There are 4 ways to turn a row about zero (a turn may also mirror it). The second row of each pair is the first, turned, with some noise. The first 36 pairs use one turn. New pairs use 2 turns, one after the other, and a turn may come again.
Known pairs, each followed by its turns in order:
[ 1.2  7.6 -6.6 -5.6  4.1 17.2 49.2  9.8]
[-18.3 -24.4 -22.5  24.4  -0.7  10.7 -19.1  21.1] => Z457

[ 12.5   9.7 -10.4   0.3  22.0   0.1   7.0 -21.9]
[  4.3  -3.5 -15.2  -5.5   5.9  13.9  18.8 -22.0] => Z166

[ -3.5  -4.7   3.5 -13.1  17.0 -16.4  -0.6   7.1]
[ 12.3   3.5   2.7  14.4  -8.0  -9.0  -0.1 -19.1] => Z869

[ 32.9 -15.8  -9.9 -16.8   3.8 -28.8   6.9   5.8]
[ 19.6  -1.4 -18.8 -33.6   6.8 -10.5  18.9  18.8] => Z166

[ -8.1  -3.0  24.3 -13.3 -13.0   0.5  -8.7 -10.2]
[  3.0   0.6  -2.7 -13.5 -23.9   6.1 -19.3  -0.4] => Z869

[  7.0 -20.0   7.5 -29.1   2.3   6.8   0.7  20.6]
[ 17.3 -12.7   1.7 -16.6   1.3  -5.3  -9.9 -31.5] => Z869

[  3.0 -13.5   8.8   4.3   8.6 -14.5 -15.7 -18.9]
[ 12.9  -1.2 -18.9  16.1  13.2  14.4   7.9   0.4] => Z615

[ 18.9   4.0  -7.4   9.0 -19.1 -16.9  18.2  31.0]
[ 14.2  -2.0 -14.1  25.3  28.9  14.7  14.4  13.9] => Z457

[  4.2  -3.2  -7.3 -11.7  -1.1  21.4  -5.4   0.1]
[ -2.3  17.1  -4.0   7.8  14.1 -10.9  -0.4  -8.1] => Z166

[  6.3   2.0 -10.8   6.7  -1.3   4.0  18.3  -0.1]
[  3.3  -6.2   9.5 -14.0   1.1 -11.0   7.2   6.0] => Z615

[ -2.0  -0.7   7.5  -4.1 -13.3  11.9  -8.3  14.2]
[13.9 14.6  6.4  5.7 -4.6  9.7 -7.3 10.3] => Z457

[  1.2  -5.5 -17.2 -16.5   7.9  15.1  -2.7  11.0]
[  4.4  18.8   8.8   0.6  15.0 -14.9   7.8  -7.7] => Z166

[ 10.8  -8.6  18.9 -13.1   4.3   8.6 -10.6 -21.5]
[-12.8   7.9   7.9 -25.4 -17.1   7.0   6.5   5.6] => Z457

[-13.1  10.7 -21.2  18.3  -1.8   2.9  -7.5   6.2]
[ 4.7 -1.5  6.7  6.8 12.8 -5.8 10.4 27.9] => Z869

[ 18.1 -17.5  17.1 -14.9 -29.0   0.5 -15.5  13.8]
[-11.2 -12.6  17.5 -29.3  -8.6 -11.6 -22.3 -15.1] => Z869

[ -5.5  -9.5 -12.5  14.4   8.6   1.8  12.4 -19.1]
[ 18.6 -12.0  -8.8 -13.1  -0.7  -2.7  19.0  -2.9] => Z615

[ 9.0  1.1  2.4 12.6 22.4 -1.4 20.7 -3.4]
[ 17.6 -10.2  -7.4  -7.1 -11.9   4.6   4.6 -22.3] => Z166

[  6.5 -25.6  17.8  11.1 -15.6  11.5 -17.7   1.8]
[ 13.2   5.0 -12.3  21.8   0.6  -2.9 -21.3  23.1] => Z166

[ 8.0 17.7 -7.9 -1.0 -8.0 27.2 -4.0  6.8]
[ -2.5  19.4  16.9  -0.1 -17.6 -16.5   3.3   2.6] => Z615

[ 15.0  17.8  -2.2  -3.7  -4.4  -2.4 -13.8  12.7]
[-7.1  7.1 13.3 17.5 -7.9 -0.5 -6.2 14.3] => Z615

[ -8.5  14.7  -4.1   1.5  -1.5 -13.1  17.8 -15.4]
[-12.5 -21.0  -4.9  -3.7  -3.3  -4.7  17.5   3.1] => Z615

[ 10.3  10.6 -13.4 -15.3   9.5   1.3  -0.4  17.0]
[ -2.1  15.2   3.4 -10.9  -2.3 -16.7  20.0  -5.2] => Z166

[-8.5  7.6  5.4 25.3 11.0 15.0 10.1 17.3]
[ -4.7   7.8 -10.9  28.2  -8.4   5.1  -8.1 -15.2] => Z457

[-15.9  -9.5 -13.8 -12.4 -19.5  -9.3   0.2   6.8]
[ 26.0 -17.0  11.0  -2.2   9.7  -3.0  -7.5   6.2] => Z457

[-10.7 -13.3   1.4   6.0 -16.0   9.3 -18.4  -1.9]
[ 24.6   9.6   4.4  -8.3 -14.9   1.0  -0.1  -6.3] => Z457

[-26.5 -19.7   4.8 -15.9  19.5  -1.5  -8.5 -14.0]
[ 10.9  -8.3 -25.2   6.7   0.7   5.9  -5.3 -33.8] => Z615

[ -2.7 -13.6  -4.4  -6.7   3.5  -5.5  -7.9  10.4]
[  8.5  -8.2   2.0   2.3  -0.8 -14.8  -3.6  -7.4] => Z869

[ 15.4  -1.9   2.1  -2.0  -2.6 -13.5   1.8  -4.1]
[-16.0   2.6   5.7   5.2  -2.2  -2.2  -3.1  -9.7] => Z869

[  6.4  11.1   1.8   0.1  17.0  22.2 -10.4  -2.7]
[-15.5  21.0  -7.7  -2.9  -8.5  -6.9 -12.6   0.0] => Z457

[-10.4  13.7  15.3 -11.5  15.9  -1.3   0.7  -6.2]
[ 14.8  10.4  -1.9   6.1 -17.7  13.9   4.4  -4.2] => Z869

[ -2.1   0.4   1.5 -10.8  -3.5  -9.6   4.5   2.3]
[-5.6 -5.9  3.3 -9.5  3.5 -6.3  1.0  5.1] => Z166

[-8.2 -6.0 -5.1 21.6 -9.9 -3.3 17.6 -6.3]
[  6.0  -1.4   5.7 -10.7  -6.0  20.0 -21.4  -6.1] => Z166

[ 5.8 13.6 -6.4  1.2 19.0 -6.1 14.4  2.7]
[  0.2 -16.0  -5.2  -1.0  -4.4 -19.3  -3.9  12.4] => Z615

[ -7.8 -19.0   0.1  20.2 -10.8 -23.8  14.4  14.3]
[  0.2 -16.4  -0.7 -26.2   8.8  25.8  -6.7  13.6] => Z615

[-17.8   6.4   9.0  -5.0 -10.8   4.0 -16.4  -4.3]
[ 10.8  -3.2   4.6  -5.5 -16.3   3.3 -11.9  16.9] => Z869

[ 18.9 -34.1  30.3  10.8 -14.3  -9.8   2.6  -4.3]
[  7.0  -3.9  -2.7 -14.0 -10.1  38.3  30.8  -4.5] => Z457

New pairs, each followed by its turns in order:
[-16.3  11.0  -4.5  13.1 -41.1  -4.5   6.6   8.4]
[-20.3  26.0   0.0   9.6 -22.8  14.7 -16.4 -18.6] => Z166 Z615

[-21.3  10.0   1.2  27.6  -7.3  -7.2  -7.0  13.4]
[-17.6  32.7   2.1 -10.5  -0.1  11.0  -0.6  -1.5] => Z166 Z615

[ -9.0 -13.8  17.7  -3.4  13.1 -30.2   4.3   2.1]
[ 27.8  -0.7 -10.2  -8.9   6.5 -16.9 -10.0  18.2] => Z166 Z166

[ -6.1  10.1  17.7  -2.1  -4.1 -12.8  18.0  17.4]
[ -0.9   6.9  -9.5  13.5 -19.9  13.5  -0.1 -18.3] => Z457 Z457

[ -9.0  -0.8   5.3 -12.9 -12.1   1.8 -19.6  10.1]
[-13.5  21.6   6.6   3.6   1.3   9.4   9.8  11.0] => Z457 Z457

[-22.9 -23.7  11.7  -9.8   0.1  23.6  -8.9  28.6]
[  3.3 -11.7  21.9  30.9  31.5  -4.4  -7.2   4.0] => Z869 Z615

[ 10.1 -33.0  11.3 -16.5 -15.0 -21.5  17.9   9.4]
[  4.1   9.7  11.1 -21.9  41.5  14.9  -5.1   0.4] => Z166 Z457

[ 19.9   3.6   0.5  -6.4   0.2  -4.9 -12.0 -18.7]
[ -9.6 -15.8  12.2   8.9  12.2   0.4 -12.8  11.4] => Z457 Z457

[ 32.5 -15.9   7.1  -7.7  13.7 -26.1   0.3  23.0]
[  4.1 -10.7 -11.0   0.3  41.5  16.5   7.0  26.3] => Z166 Z457

[ 14.7   4.9   4.1   0.6   2.3  18.7   2.3 -15.4]
[  3.9   2.6   7.9 -13.7  -3.5 -10.3   1.2 -21.4] => Z869 Z615

[  1.7   1.5   8.2  -4.4  -1.9 -24.3  -3.5  -0.1]
[ -8.1   8.5   7.4  -3.2 -14.3   0.0  -6.5  16.0] => Z869 Z869

[ -6.6   3.7   0.2 -22.9 -10.8  -6.2   8.2  -6.7]
[  5.2  -4.8 -19.8  -8.9   2.2   7.1  10.4 -14.0] => Z615 Z615

[  0.9 -20.4  -3.2   0.1 -17.5  -7.2  -9.5  -0.2]
[  3.3   7.4   2.5   6.2  -7.5  -4.5 -25.1   8.7] => Z166 Z615

[  4.8  25.3  27.8   7.2 -28.0   2.4  16.3 -11.1]
[ 41.1  -2.4  12.3 -10.9  -7.0 -20.5 -15.8  -3.0] => Z166 Z457

[ -1.9 -14.0  13.1  19.0   3.3  -2.3  22.6  17.4]
[-2.1 16.6 14.7 21.2 17.7 16.4  4.7  5.4] => Z166 Z615

[ 32.3 -28.5  18.9 -28.5  15.7   5.3 -14.1   9.8]
[ 13.6  -7.3  -9.6  27.0 -16.7  21.9  43.9  -3.9] => Z615 Z166

[-18.1   9.3 -10.5   1.2  22.3 -17.9 -23.0  20.3]
[ -2.6 -30.4 -14.7  18.0  -1.8  15.8  22.3  -4.5] => Z457 Z166

[ 14.7  25.0 -44.5   3.5 -28.6   5.9 -13.4  12.5]
[ 17.9   9.2   0.0 -28.6 -26.2   5.4  45.5   8.6] => Z457 Z166

[-19.5   6.1 -11.2  30.3  17.2 -11.8  -2.6  -4.0]
[ -3.0 -20.6  -3.9 -14.2  -6.7 -16.8  26.6 -13.5] => Z457 Z457

[ -4.0  -5.0  15.6  -2.1  -5.2 -20.2 -13.9   2.5]
[  4.8   2.6   3.8 -11.6   8.8 -24.4  -1.9  -9.3] => Z166 Z869

[  6.9 -10.0  -5.1  -5.7 -30.6  14.8 -14.5 -10.8]
[-26.6   1.5   2.2  14.8 -23.8  -0.7   7.7   8.6] => Z615 Z457

[ 23.7  26.8  -7.1   9.3  17.8  -6.3 -12.7   6.1]
[-12.5 -18.6   0.4  21.0 -23.6  19.5   4.8   2.0] => Z869 Z457

[ -6.7 -17.1   3.6  -4.6  -0.5   0.0  -9.9  -3.4]
[-10.1   6.5  -9.9  -8.4  -9.7  -9.0  -0.5   1.1] => Z615 Z457

[ 8.9 19.6 -2.9 24.5 -2.7 -0.3 32.2 14.5]
[-11.5 -14.5   9.9   0.9 -16.6  -9.8  19.5 -34.9] => Z869 Z166

[14.9 22.3  8.1 -6.1  2.0 12.9  9.1 -6.0]
[  0.5 -13.3  15.2  18.0  14.0  -5.4   9.5 -10.3] => Z615 Z457

[  8.4  -8.3 -26.3 -27.1 -24.8 -16.4  30.9  29.1]
[-34.8 -19.1   0.7  41.6   6.0  -6.6 -26.3 -17.4] => Z166 Z615

[-23.4  -4.4  -7.4 -15.8  22.0   1.6  24.4  -7.3]
[-10.0  -2.4 -26.0  11.1 -28.3   5.3  -3.3 -17.7] => Z166 Z869

[ -6.2   6.5   8.4   5.3 -12.0  -7.7 -35.4 -11.8]
[-19.2 -18.5 -20.6 -17.6 -15.1  -7.2   0.6  -0.3] => Z457 Z166

[-10.4  28.2  16.3  16.9   3.9  -0.3 -17.6   2.8]
[ 27.4  -0.1  -3.4  23.0   3.0 -15.2  -6.4  10.0] => Z615 Z457

[  3.1  -1.2 -29.3 -16.6  -4.1  -7.1  -6.0  11.5]
[-14.8   1.8  -8.8 -19.4 -23.1 -12.1  -1.6  -0.4] => Z615 Z869

[-4.7  3.9  4.0  3.4 22.3 13.0 16.9 28.9]
[-34.6  -9.6 -14.2  -1.3  10.6  -1.7   5.7  17.3] => Z869 Z457

[  3.7   3.2  -1.3 -31.5 -32.9  17.1 -20.4  -0.2]
[ -5.3 -12.9  41.5   4.1 -17.2   3.9  24.7  -3.8] => Z166 Z166

[-23.1   5.6   8.9 -14.1  -1.0   9.7  18.8   7.0]
[  1.3  -4.8  25.9 -15.0  -7.7  -3.3  14.5 -13.4] => Z166 Z457

[-12.6 -21.2  15.1  11.9 -34.8 -17.3  -3.1 -22.4]
[ 34.3  16.7  27.3   2.3  17.2 -19.7  -5.8  -7.9] => Z869 Z457

[ 16.2  -8.2  -7.1   9.6  30.7  16.6  -6.2 -17.8]
[ -4.5 -21.2  12.1  13.6 -18.7   3.4  14.9 -27.2] => Z457 Z615

[ -0.5  -3.4  -9.4   3.5 -12.4   7.0 -13.6  18.3]
[ 4.8 15.7 20.3 -6.3 -2.0  4.4  7.1  6.5] => Z166 Z869

[-24.2  -1.6   1.6 -11.6  14.0  15.1   4.0  21.9]
[ -0.8 -32.2 -13.0   3.1 -12.3   9.7  -0.6  12.8] => Z166 Z166

[ 7.1 13.3  2.0 -4.7 13.1 -0.1 12.5 12.2]
[-10.7 -11.0  -5.8 -17.5   9.8   2.7  -6.7   3.7] => Z166 Z166

[-32.1  14.4   4.2  13.6   0.9  17.6 -15.3 -19.9]
[ 15.2 -22.0 -12.9   8.5  -7.9 -20.6   6.7  31.0] => Z615 Z457

[  6.6  -9.7  -1.0   3.9 -16.7   9.0 -33.4  18.2]
[ -5.0  12.5  12.4  -2.1 -39.7   1.0   8.4   3.5] => Z166 Z166

[ -8.1  -1.7  24.6 -11.2 -16.6  -4.2  -3.3  -2.9]
[  2.9  -2.2 -13.3  -5.7 -23.9  -7.1  10.3 -15.2] => Z615 Z615

[-10.1 -33.8  -8.0 -21.3  -6.9 -11.6   7.9  -5.5]
[ -2.3   8.1   0.3 -32.0  -1.3  26.1 -13.9   6.9] => Z457 Z457

[-38.8   0.2   5.3  -1.5   8.0  16.3  24.2  11.3]
[ -3.6   5.1  23.4 -21.3 -22.0   3.0  29.7 -11.3] => Z166 Z457

[-25.1  -5.5  17.4 -31.9  -2.2  17.0   0.9  10.4]
[  0.2  -6.4  17.6 -17.7 -20.4 -35.6   7.1  -5.3] => Z615 Z457

